The rows are grouped in 3 ways, from coarse to fine. Each group lies inside one group of the grouping before and may be the whole of it. The rows also spread widely along 8 directions, which tell nothing about the answers.
In the rows, zero is written as 128.
Known rows, each followed by its group in each grouping:
[147 108  82 160  80 144  93 124 124 141 123  96 194 189 170 143 152 179
 121 157  91 100] => Nuli zun Q159
[118 142 112 125  54 109  69 126 174 168 144 124 147 167 145 152 143 160
 125 202  96 124] => Nuli firot Q45
[ 94 145 167 121 116 111  64 132 119 212 165 100  83  76  78 106 160 102
 142 128 162 117] => Vosob Gez Q776
[118 140 109 106 161 113 164 135 166  94 103 142  87 114 131 122 114 132
 145 154 130 165] => Nuli Des Q5
[120 162  96 144 173 105 142 189 126 146 130 120 108 115 116 165 133 123
 123 155 149 163] => Vosob vizeg Q112
[105 161 139 109  94 132 128 149 133 162 128 133 111 115 139 194  89 126
 132 139 143 137] => Nuli Des Q860
[122 133 109 136  90  99 100 127 158 128 127 129 165 171 172 154 149 127
 103 205  89 119] => Nuli Des Q156
[117  92 138  98 148  97 159  71 116  95 110 122 145 148 150  83 143  75
 106 143 122 124] => Vosob vizeg Q304
[132 111  91 122 169 126 174  84 129  94 132 121 142 139 126  66 136 134
 148 135 131 134] => Vosob vizeg Q260
[139 174 125 135 220 101 164 149 124  94 147 146  70  96 124  77 166 115
 122 125 138 123] => Nuli zun Q159
[143  94 112 135  99 135 132 111 113 115  89 136 150 179 190 151 109 155
 123 100 141 104] => Nuli firot Q45
[111  98 112 116 124 101  76 113 182 135  92 117 110 150 127  73 204 142
 129 184 101 137] => Nuli firot Q45
[102 175 140 133  90 101  79 190 155 176 118 139  93 115 140 200 143 122
 107 163 130 130] => Nuli Des Q156
[104 160 176 114 154 116 104 107 124 155 164 125  75  80  96  67 159  95
 130 124 147 101] => Nuli Des Q156
[122 121 178 117 182 119 154  98  65 123 141 111 137 113 152 102 137  38
  77  90 149 107] => Nuli zun Q159
[103  77 118 106  34 129  61 105 172 167  53 121 111 151 139 122 160 183
 168 130 141 113] => Vosob vizeg Q260
[114 123 149 141  98 113  75 125 124 157 117 114 140 145 152 133 165 110
  98 143 117  95] => Nuli Des Q156
[115 152 168 127 139  81  83 131 143 149 134 134  96 131 140 107 184  94
  93 149 126 100] => Nuli firot Q45
[135 166 122 168 127 116  68 108 123 176 194 110 107 123  91  54 180 176
 150 136 119  70] => Vosob vizeg Q304
[125  99 111 123 130 159 158  86 112 119 134  99 172 145 142 120  91 131
 137 127 130 138] => Nuli Des Q5
[131 116 152 128  96  80  90  60 142 106 118 154 122 173 170  66 184 127
 114 143 114  47] => Vosob vizeg Q260
[114 129 137 149 131 108  83 163 111 177 113 112  93 105 120 140 163 118
 126 109 161 120] => Vosob Gez Q776

New rows. What belongs after each?
[147 189 163 148 108 115  95 138 109 152 156 156  74 117 149 135 139 156
 127  89 151  46] => Nuli zun Q159
[102 102 150  80 165 119 181  95 103 109 103 129 101 105 127 104 103  75
 130 101 177 146] => Vosob vizeg Q112
[117 163 144 108 109 134 131  72 128 153 183 137  95 101 100  81 104 156
 177 115 162  92] => Vosob vizeg Q260
[127 136 124 134 130 133 152 157  88 141 100 136  92 116 141 169  91 147
 142  58 183 120] => Vosob vizeg Q304
[125  97 176 107 125 112  98  71 118 117 102 128 112 137 160  58 190 100
 110 112 126  67] => Nuli zun Q159
[142 122 103 157 100 127  96 101 135 127 144 117 156 167 153 100 158 168
 128 159 101  83] => Nuli Des Q156
[128 116  82 142 112 148 115 114 137 150 123 107 128 136 113 103 132 194
 172 123 143 123] => Vosob vizeg Q260
[144 156 115 144 125 156 149 103  99 148 195 118 159 146 134 133  70 158
 147 113 147 107] => Nuli firot Q45
[140 116 144 128 106 144  95  38 116 138 179  98 150 145 131  27 163 144
 142 134 110  60] => Nuli zun Q159
[118 169 184 130  94 100 100  77  94 170 203 130 133 125 134 102 122  93
 107 124 137  56] => Vosob vizeg Q304
[113 148 163 108 183  96 147 103 135 103 133 139  79 104 127  75 159  85
 119 139 132 116] => Nuli Des Q860
[117  74 118 134 116 135 101  96 115 151 104  92 125 127 119  80 160 146
 154 110 150 117] => Vosob Gez Q776
[129 105 106 139  95 120 117 119 118 148 131 107 161 152 151 146 128 132
 127 152 132 122] => Vosob Gez Q776
[141 161 140 133 198  98 195 101  80  93 175 146 100 113 143  95 108  92
 123 100 166 100] => Vosob Gez Q776
[150 116 114 128 124 145 140  91 122 108 129 124 126 141 149  84 135 173
 154 111 133  91] => Nuli zun Q159
[102 109 119  91 161 105 176 156 128 116  79 129  95 103 139 169 109  84
 130 127 166 190] => Vosob Gez Q776
[118 148  96 121 122  92 155 137 144 118 137 131 155 155 153 165 115 109
 109 193 106 152] => Vosob vizeg Q304
[126 146 113 129  90 165  93 163 134 188 120 110  82  96 108 155 117 203
 179  96 157 126] => Nuli zun Q159
[132  85 131 144 121 163  98  88  90 159 125  78 157 139 131  78 159 142
 128  90 132  93] => Nuli zun Q159
[ 99  69 158  83  39 127  86  90 137 164  60 124 114 135 155 137 124 125
 142 106 154 107] => Vosob vizeg Q304
[134  98 122 172 163 120 103 141  92 142 111  94 170 163 154 126 176 105
  73 118 124 119] => Nuli firot Q45
[119 135 148 125  44 124  94 113 115 171 110 142 126 150 162 177 104 150
 133 100 162  78] => Vosob vizeg Q260
[ 96 133 139 111 144 118 129 175 119 166  99 114 125 118 140 194 117  74
  93 131 151 179] => Nuli firot Q45
[140 170 128 144 201  96 144 116 129 101 169 148  87 123 121  64 159 131
 125 134 136 107] => Nuli firot Q45
[111  97 144 111 157 112 130 100 126 109  96 124 107 123 138  77 163  93
 116 123 135 123] => Nuli Des Q156
[148 202 118 170 144 120 114 154 112 157 208 121 125 119 123 135 140 150
 119 151 116  92] => Nuli zun Q159
[123 122 150 116  68 155  89  72 112 179 170  91 165 138 131 103 125 132
 133 140 118  87] => Nuli zun Q159
[128 116 132 128 200 108 151 143 117 101  83 139  78 116 143  97 161 110
 114  88 161 135] => Nuli firot Q45
[156 149  64 180 156 137 158 168 101 129 135 122 135 149 137 157 110 197
 151 114 151 123] => Vosob vizeg Q112
[115 102 133  98 131  90 151  87 140  97  96 140 139 154 163 113 141  87
 103 154 126 126] => Vosob vizeg Q260
[139 124 112 151 104 145 133 113  87 162 159 102 158 139 144 149  90 148
 149 111 154 105] => Vosob Gez Q776
[105 105 147  92  79 153 108  78 123 177 125 107  88  96  96  87 104 158
 192  81 172 114] => Vosob vizeg Q304
[122 143 109 133 127 115 138 189 126 138  71 158  62 120 143 186 117 160
 144  96 180 133] => Vosob vizeg Q112
[122 130  95 160 149 134  99 155 121 187 160  81 126 103  82 108 156 152
 154 141 140 147] => Vosob Gez Q776
[137 174 120 157 116 145 151 130  78 169 183 117 153 130 133 172  69 144
 131  97 164 101] => Vosob vizeg Q260
[133 145 168 130  95  99 103  76 124 120 148 159 111 152 175  95 147 124
 111 127 130  37] => Nuli Des Q156
[137 125 172 144 104 128  93  46 105 135 176 118 153 153 151  60 147 120
 115 123 115  40] => Nuli Des Q5
[111  65 119  87 130 139 164 107 125 110  60 112 147 149 163 142 106 104
 124 115 152 169] => Nuli firot Q45
[129 130 109 165 130 124  68 148 135 170 125 109  82 120  97  80 185 193
 158 118 147  98] => Vosob vizeg Q112
[128  84 146 118 126 124 121  53 114 117 108 128 120 140 141  43 161 132
 143  88 152  72] => Vosob vizeg Q260
[105 120 149  84 144 123 123  92 142 135 129 111 103  99 113  68 159  91
 131 150 126 143] => Nuli zun Q159
[125  85 119  89  81 143 148  67 139 116 111 128 157 169 170 130  84 145
 144 134 135 125] => Nuli firot Q45
[120 116 153 107 150  86 162  90 103  95 111 148 118 146 169 117 133  71
  96 127 149 103] => Vosob vizeg Q112
[111 132 133 124  57 166  94 121 126 192 138 106 127 122 126 165  91 168
 164 122 146 113] => Nuli Des Q860
[113 128 159 147 147 165  80 102  89 202 178  68 130  83  73  55 158 121
 142  87 155  97] => Nuli Des Q156
[114 176 173 109  77 121 112 104 121 163 175 143 116 119 145 150  93 106
 123 133 140  81] => Nuli Des Q156
[115 105 123 119 119 117 141 121 112 135  92 123 150 146 158 158 120 103
 113 120 146 132] => Vosob vizeg Q260
[114 167 179 109  72 115  85  78 143 165 188 136 114 120 128  95 128 122
 133 155 124  71] => Nuli Des Q156
[126 130 122 166 105  96  53 151 131 181 127 105 111 132 125 120 190 147
 126 144 131  94] => Vosob Gez Q776
[136 114 102 152  81 137  87  78 123 164 177  95 158 147 125  80 141 174
 162 155 119  88] => Vosob Gez Q776
[142 171 167 158 131 153  92  80  95 173 208 119  98  99 101  56 125 166
 159  73 160  47] => Nuli Des Q5
[118 182 148 106 148 100 179 136 119 110 156 155 121 120 157 175  85  69
  94 154 137 137] => Nuli Des Q156
[121 174 113 151  67 107  88 173 133 184 149 134 127 145 140 208 115 158
 128 172 130 116] => Vosob vizeg Q112
[135  96 109 148 199 124 146 114  99 105 118  89 160 141 143  73 188 101
  97 135 110 133] => Nuli zun Q159
[142  85 153 155 105 122  84  45  80 152 165  89 176 161 150  54 168 114
 115 121 125  46] => Vosob Gez Q776
[135 124 122 157 128 117 105  97 127 120 147 111 173 170 154  99 157 126
  97 167  93  94] => Nuli Des Q5
[117 119 111  95 112 131 169 116 128 119 104 138 107 124 139 146  78 146
 163 110 160 144] => Vosob vizeg Q304
[ 95 135 135 120 103 113  79 153 143 191 117 112  97 108 103 136 155 128
 137 146 150 140] => Vosob vizeg Q112
[130 181 142  99 124 115 182 132 121 121 153 166 101 126 161 183  54 120
 129 116 161 127] => Nuli firot Q45
[127 137 143 128 104 144 140  82 101 155 185 102 184 147 148 140  90 110
 124 146 118 102] => Nuli Des Q860
[111 176 115 114 114  96 155 167 130 141 138 140 139 132 149 216  84  89
 106 173 127 161] => Vosob vizeg Q304
[136 108 115 115  91 128 144 120 136 105  75 152 118 169 191 170  98 163
 130 106 146 115] => Nuli firot Q45
[121  76  88  78  91 132 185  76 162  74  60 146 133 163 169 128  88 156
 167 137 141 146] => Vosob vizeg Q260
[140 156 166 150  94 118  59  74 112 172 204 104 157 140 139  74 175 126
 103 156 101  42] => Nuli zun Q159
[137 158 133 113 144 105 180 103 120  91 148 160 127 151 173 142  91 116
 111 132 141 111] => Nuli firot Q45
[116 111 147 118 165  93 140 123 128  88  81 143 108 134 169 112 170  74
  86 129 133 120] => Nuli Des Q156
[131 171 128 105 143 118 197 124 105 113 149 153  93 106 137 154  63 117
 144 104 166 128] => Vosob vizeg Q304
[130 150 148 143 149  97  94 134 127 131 124 134  93 126 144  96 193 117
  99 131 122  88] => Nuli zun Q159
[ 99  55 154  67 114 109 151  57 121 107  84 118 135 133 158 102 121  56
 122 135 149 141] => Vosob Gez Q776
[127 115  92 140 161 140 145 112 108 144 148  90 143 124 102  95 131 141
 146 135 143 144] => Vosob vizeg Q112
[ 92 138 153 105 160  86 126 157 152 129  95 132  89 110 134 144 163  61
  92 168 122 162] => Nuli Des Q860
[112 120  73 100 104 110 156 128 168 116 106 120 153 155 140 154 109 141
 142 202 106 184] => Vosob vizeg Q304
[126  84 122 134 162 135 107  79 129 129 127  98 126 138 112  22 182 149
 142 118 130 111] => Nuli firot Q45
[132 132  91 124 155 130 182  97 138  92 157 116 162 149 139 110 111 131
 135 180 102 151] => Nuli Des Q860
[126 133 129 118  53 140  99  98 140 156 114 147  78 132 130 121 104 208
 188  84 172  75] => Vosob vizeg Q260
[145 177 126 150 129 129 149 165  89 138 143 142 125 134 167 193  98 135
 107  99 147 100] => Nuli zun Q159
